There are 11 hidden switches. A switch that is on adds its own fixed numbers to the row, and there is some noise. The rows also spread widely along 11 directions, which tell nothing about the answers.
In the rows, 128 means zero.
Known rows, each followed by its switches (1 for on, 0 for off):
[122 174 121 137 177  93 206 133 134 157  86 156 168 126 136  78 150 105
 156  61 109 117 109 125  68 112  76 131 127 112 120] => 0 0 1 0 1 1 0 1 1 1 0
[ 97  98 109  90  79 128  97 184 151 173 145 122  43 139 111  87 142  77
  56 147 115  79 161 134 111  80 149 163 140 135 144] => 0 0 0 0 1 1 0 0 0 0 0
[140 182 125 110 143 148 108  92 105 157 123 156 174 127 120 151 142 159
 138 124 168  80 183 123  79 158 150 175 155 124 101] => 0 0 1 1 0 0 0 1 0 0 1
[141 141 129 105 144 129 155 137 127 156 120 125 147 147 102  93 167 122
  85 109 122  89 171 132  79  98  89 167 175 125 136] => 1 1 0 0 0 0 0 1 1 1 0
[119 154  97 140 155  79 138 107 151 129 131 138 133  89 169 138 133 105
 180  85 162  75 131 130  78 146 113 133 124 108 122] => 1 0 0 0 0 1 0 0 0 1 1
[162 145 127 109 107 150 117 135 109 136 166  69 200 127 112  73 167 152
  98 104 141  96 210  85 134  85  98 168 154 112 118] => 0 1 1 1 1 1 0 0 1 0 1
[139 103 119 126 125 107 131 102 130 166 128 135 145  99 124 130 167 149
 155 125 167  59 184 154  72 122 110 146 125 120 134] => 0 0 0 1 0 1 1 1 0 0 0
[ 75 182  81  78 138 130 127  90  90 140 131 115 172 130 143 101 130 114
 133 120 142 105 161 118  89 147 126 167 156 100 111] => 0 0 0 1 1 0 0 1 0 0 0
[133 168  83  94 180 105 121 115 136  91 134 139 184 124 157 144 126 133
 169  70 156 113 158 130  93 168 113 161 165 141 106] => 1 0 0 0 1 1 0 0 0 1 0
[172 170 181 188 120 144  99 108 125 166 145 127 169 120 148 115 155 209
 126 120 140  85 145  78 122  96 117 141  71 129 119] => 1 1 0 0 1 0 0 1 0 0 1
[168 120 142 148 124 155  87 117 152 133 146 137 119  88 126 162 178 152
 150 123 194  55 157 112  90 131 142 115 118 133 123] => 0 0 1 1 1 1 0 0 0 1 0
[121 125  95 100 127 150 116 165 137 119 140 104 108 124 130 108 149  95
 110 107 152 105 134 114 118 114 147 131 138 115 128] => 1 0 0 0 1 0 0 0 1 0 0
[149  98  68  98 126 111  95 162 146 139 185  67 124  99 157  80 170 118
 139 105 186 110 189 108 113 104 173 149 145 123 116] => 0 0 1 1 0 0 0 1 0 1 0
[111 120  90 102 146  62 122 146 155 106 145  76 134  93 153  84 119  96
 135  88 112  96 179 140 100 119  78 169 153 141 133] => 0 1 1 0 0 1 0 1 0 0 0
[133 169 147 133 112 159 158 132 125 150 113 138 157 100 107 137 154 156
 159 113 140  66 147  89 114 133 143 107 103  97 123] => 0 1 1 0 0 0 1 1 0 0 0
[132 122 114 123 147 122  81 118 117 122 172  75 170 119 163 107 118 185
 114 109 165 118 193 140 105 112  84 156 122 135 125] => 0 0 1 0 0 1 1 0 0 1 0
[112 128 152 136 152 116 171 128 132 147  94 150 136 109 125 146 115 143
 136 117 106  87 117 157  84 125  61 118  92 132 143] => 0 0 0 0 1 0 1 0 0 0 0
[130  72  97  91 173 101 146 176 153  96 145  61 127  98 140  95 135  83
 115  79 131 132 125 153 116  94  81 137 131 154 158] => 0 0 0 1 0 0 0 0 0 0 1
[178 130 128 106  93 158 124 128 138 115 161  95 189  99  89 132 207 149
 146 112 169  39 217  80 127 111 138 147 180 117 124] => 1 1 1 0 0 1 0 1 0 0 0
[138 146 121 124 149  93 110 171 153 135 152 105 133 118 163  66 119 134
 111  80 114 123 166 116 124 110 107 169 116 149 121] => 0 1 0 0 1 1 0 1 1 1 1
[125 162 142 159 136  54 117  94 187 119 121 159 101  85 147 141 144 116
 183  99 122  34 155  82  76 139  90 153 115 162 131] => 0 0 0 0 1 0 1 1 0 0 0
[141 150 138 148 172  96  89 154 160 153 121 151  94 141 161 107 111 158
  97  99 121 125 134 139  79 115 111 173 111 174 128] => 1 1 0 0 0 0 0 1 0 1 0
[150  83 107 142 147  92 102 183 147 186 148 122  88 103 185  72 126 142
 121 108 153 129 149 178  96 100 140 143  72 131 121] => 0 0 0 1 1 1 0 1 1 1 1
[150 127 147 102 149 136  87 142 137 102 153  87 150 107 123 131 125 164
  85 120 128  79 215 142 102 137  70 171 164 158 127] => 1 1 1 0 1 0 0 1 1 1 0
[125 130 122  99 122 114 145 139 175 113 133 135  99  86 101 140 179  74
 148  93 165  32 167  97 100 130 129 128 151 132 146] => 0 0 0 1 0 1 1 0 0 1 1
[135 135  98 140 148 108 159 101 103 162 142 101 192 122 166  88 148 140
 157  99 151 121 131 127  96  94  98 136 111  92 118] => 0 0 0 0 1 0 0 0 0 0 1
[100 126 106 129 154  71 187 110 111 168 106 127 153 102 166 116 107 115
 145 113 109  89 130 190  64 125  54 140 110  92 127] => 1 0 0 0 1 0 0 0 0 0 1
[109 160 157 147 130 119 131  91 125 134 133 100 145  94 129 122 146 139
 131 132 129  61 142  94  90 112  77 133 109 120 145] => 0 0 1 1 0 0 0 1 0 0 0
[115 100  97  96 135 147 122 144 123 146 131 109 111 123 127 113 152 111
 103 125 160 102 138 161  91 111 140 138 140 115 138] => 1 0 0 0 0 0 0 1 0 0 0

New rows, each followed by its switches (1 for on, 0 for off):
[137 160 121  88 122 165  80 146 133 115 145 127 138 114 105 134 141 132
 115 114 158  76 192 108 127 152 165 171 154 141 120] => 0 1 0 1 0 1 0 1 1 0 1
[198  72 131 173 146  94 124 179 177 171 150 112 102 117 150  65 186 130
 127  86 148 117 125 114 105  50 128 140  89 158 133] => 0 0 0 0 1 0 0 1 1 0 1
[112 108  97 107 149 116  98 146 146 124 143 101  99 114 148  83 148 101
 122  83 166 107 144 136 102 108 136 145 117 136 139] => 0 0 0 0 0 1 1 1 0 0 1
[ 73 144 100  83 102 128 158 104  92 136 162  56 176 103 137  77 146  96
 116 130 126  72 172 105 123 105  98 143 146  77 137] => 0 0 0 0 1 0 0 1 0 0 1
[113 148 125 130 161  98 134 137 152 131 108 149 109 104 139 132 111 114
 133 104 124  92 134 153  73 142  81 144 119 136 135] => 0 1 0 1 0 1 0 0 1 1 0
[135 150 138 118 143  97 175 168 140 172 114 138 146 146 120  83 138 121
  99  91  83 115 134 116 112  84 105 171 129 141 136] => 1 0 0 0 0 0 0 1 0 0 1
[115 147 163 163 113 104 127 155 148 174 142 119  93 101 158  89 127 136
  98 128 108  75 135 103 114  92 106 132  73 116 138] => 1 0 0 0 1 0 0 1 1 1 1
[125 141 126  93 100 146 145 131  98 169 123 150 177 116 108 147 127 179
 132 144 139  62 210 163 105 150 129 155 133  94 116] => 1 0 0 0 0 1 1 1 1 0 0
[108 167 107 131 152 153 133  92  89 117 131  96 197 123 154 112 133 155
 147  96 161 126 115 125 107 126  96 118 112  84 126] => 1 1 0 0 0 1 0 0 0 0 0
[131 181 105  93 150 107 135 182 147 139 102 168 125 146 118 118 101 112
 117  86  98 126 152 117 109 143 136 183 153 148 110] => 1 1 0 1 0 0 0 0 1 0 0
[111 167 145 110  95 118 172 161 138 178 117 159 125 112 109 147 105 128
 120 145  88  59 163 116 108 129 125 141 128 112 127] => 0 0 1 0 0 0 0 0 0 1 0
[107 185 144  91 163 155 105 124 110 146 121 141 147 165 105 111 118 147
  61 125 120 119 163 121  83 127 103 191 163 158 131] => 0 0 0 1 0 0 0 1 1 1 0
[110 132 112 114  92  90  86 178 148 169 161 118  86 117 156 103  92 148
 109 140 116 107 178 109 135 112 155 165  85 139 120] => 0 0 0 1 0 0 1 0 0 0 0
[131 117  89  98 163 177 123 121  91 118 127 101 182 115 133 124 150 154
 147  94 205 133 145 159  95 140 134 113 123 100 122] => 0 0 1 1 0 1 1 0 0 0 0
[175 111 127 181 147  90 138 137 157 136 144 104 152  58 178 109 176 148
 200  71 172  90 126 108 111 108 122 100  66 114 120] => 1 0 1 1 1 1 0 1 0 0 1
[165  76 115 100 104 132 100 161 135 165 153 125 121  89 128 167 129 163
 130 157 153  73 208 177 106 138 146 150 130 132 112] => 0 0 1 1 1 0 0 0 0 0 0
[113  88  98 117 170 127  76 121 103 148 150  84 117 122 182  85 122 165
  92 121 180 129 170 203  67 119  90 148 111 118 126] => 1 0 0 0 1 0 1 1 1 1 0
[156 158 154 131 135 140 131 137 124 157 134 121 186 156 112  78 159 167
  94  97 109 116 163  86 118  74  98 172 133 156 125] => 0 0 1 0 1 1 0 1 0 0 0
[119 142 105 141 174 141 138 143 119 149 135 101 137 127 178  57 155 118
 129  73 166 158  75 111 104  91 140 109  82 110 128] => 0 0 0 0 1 0 0 1 0 1 1
[179 141 151 145 106 145 132 135  93 224 136 136 190 156 122  92 169 215
  97 136 133 112 188 115 103  74 129 169 111 118 105] => 1 0 1 1 1 0 0 1 0 0 0
[147 129 133 162 138  75 201 143 152 196  88 165 126  78 140 118 164 125
 187  90 138  69 125 140  72 115 120 108  75  93 120] => 1 0 1 1 0 0 1 1 0 0 1
[120 144 155 136 136 178  54 144 127 129 131 123  92  99 143 145 110 172
  99 139 151 104 136 131 112 149 145 127  82 143 122] => 0 1 1 1 1 0 0 1 0 0 0
[133 130 140  95 130 151 175 225 156 167 114 140 100 133  94  88 146 105
  85 109 100 119 122 105 132  91 153 129 115 144 147] => 0 0 0 1 0 0 0 1 1 1 0
[121 141 142  96 145 187 180 158  84 178 106 127 176 130 115 107 128 157
  94 115 120 118 142 171 105 121 114 120 117  92 122] => 0 1 1 0 1 0 0 1 0 1 1
[148 148  88 169 135  48 149 141 155 170 132 129 141  74 191  97 128 125
 213  84 138 100 137 118  96 126 144 135  82  97  98] => 0 1 1 0 0 0 0 1 0 0 1
[126  87  85 109 159  70 128 155 145 161 127 124 108 116 163  80 132  99
 128  91 128 114 148 187  74 107 107 167 127 143 127] => 0 0 0 0 1 1 0 1 0 0 1
[104 168 103 159 172  73  72 140 154 146 151 102  92 128 209  49  97 125
 114  77 129 156 109 101  96 101 122 166  81 151 124] => 0 1 0 0 0 0 0 1 0 1 1
[124 139 104 113 179  93 137 142 156 117 109 118 111 120 135  87 151  99
 126  63 140 104 147 137  65 120  92 149 158 141 130] => 1 1 1 0 0 0 1 1 0 1 0
[132  85 123 116  98  99 136 192 140 187 130 122 103 125 131  92 121 147
  87 126 104  96 178 174 115  83 105 153 103 123 139] => 1 1 0 0 0 1 1 0 0 0 0
[161 144 100 154 147  63 131 187 159 161 148 120 134  91 199  67 131 140
 173  62 139 133 147 111 121 117 148 136  74 118  96] => 1 0 1 1 1 1 0 1 1 1 1
[133 137 130 134 103 137 108 100 117 200 142 137 115 103 129 135 157 149
 116 158 171  32 197 151  62 126 139 154 137  91 116] => 0 1 1 0 0 0 0 1 0 1 1
[170 101 100  79 141 112  81 203 159 121 166 105 132 117 145 113 122 163
 107  92 138 126 206 150 139 134 150 179 142 176 119] => 1 1 0 1 0 1 0 1 0 1 0
[135 156 124 107 112  80 153 122 167 131 138 123 143 102 107 117 158  92
 144 104 102  36 191  83 105 118 101 179 174 141 135] => 0 1 0 0 0 0 0 1 0 0 1
[135 142 107  87 125 114 127 167 100 134 170  67 208 114 159  96  94 175
 117 108 110 134 202 122 159 121 108 170 122 118 104] => 1 0 1 1 1 0 0 0 0 0 1
[124 105  90  91 175 124 164 173 126 127 128  82 144 137 141  70 136 105
  94  76 128 158 117 159 101  91  85 135 144 120 144] => 1 1 0 0 0 0 0 0 0 1 0
[168 128 105 117 140 109 131 151 169 125 127 158 127 118 124 149 155 115
 168  94 145  89 145 103 105 130 148 150 147 156 117] => 0 0 0 0 1 0 0 0 0 0 0
[152 144 127 164  91 131  96 162 124 215 144 140 110 144 160  92 136 175
 109 137 144 116 142 102 116  80 176 142  76 104 100] => 1 0 1 0 1 0 0 0 0 0 0
[144  82  95 102 118 145 124 175 136 165 137  88  89 145 109  37 206  94
  75  96 160 105 164 129  94  56 133 144 154 112 136] => 1 1 0 0 1 0 1 1 1 0 0
[137 132 111 150 116  41 194 153 167 155 133  99 140  76 148  90 141  91
 177  87  95  72 147 100 108  89  86 130 113 103 129] => 0 1 1 0 0 0 0 0 0 0 1
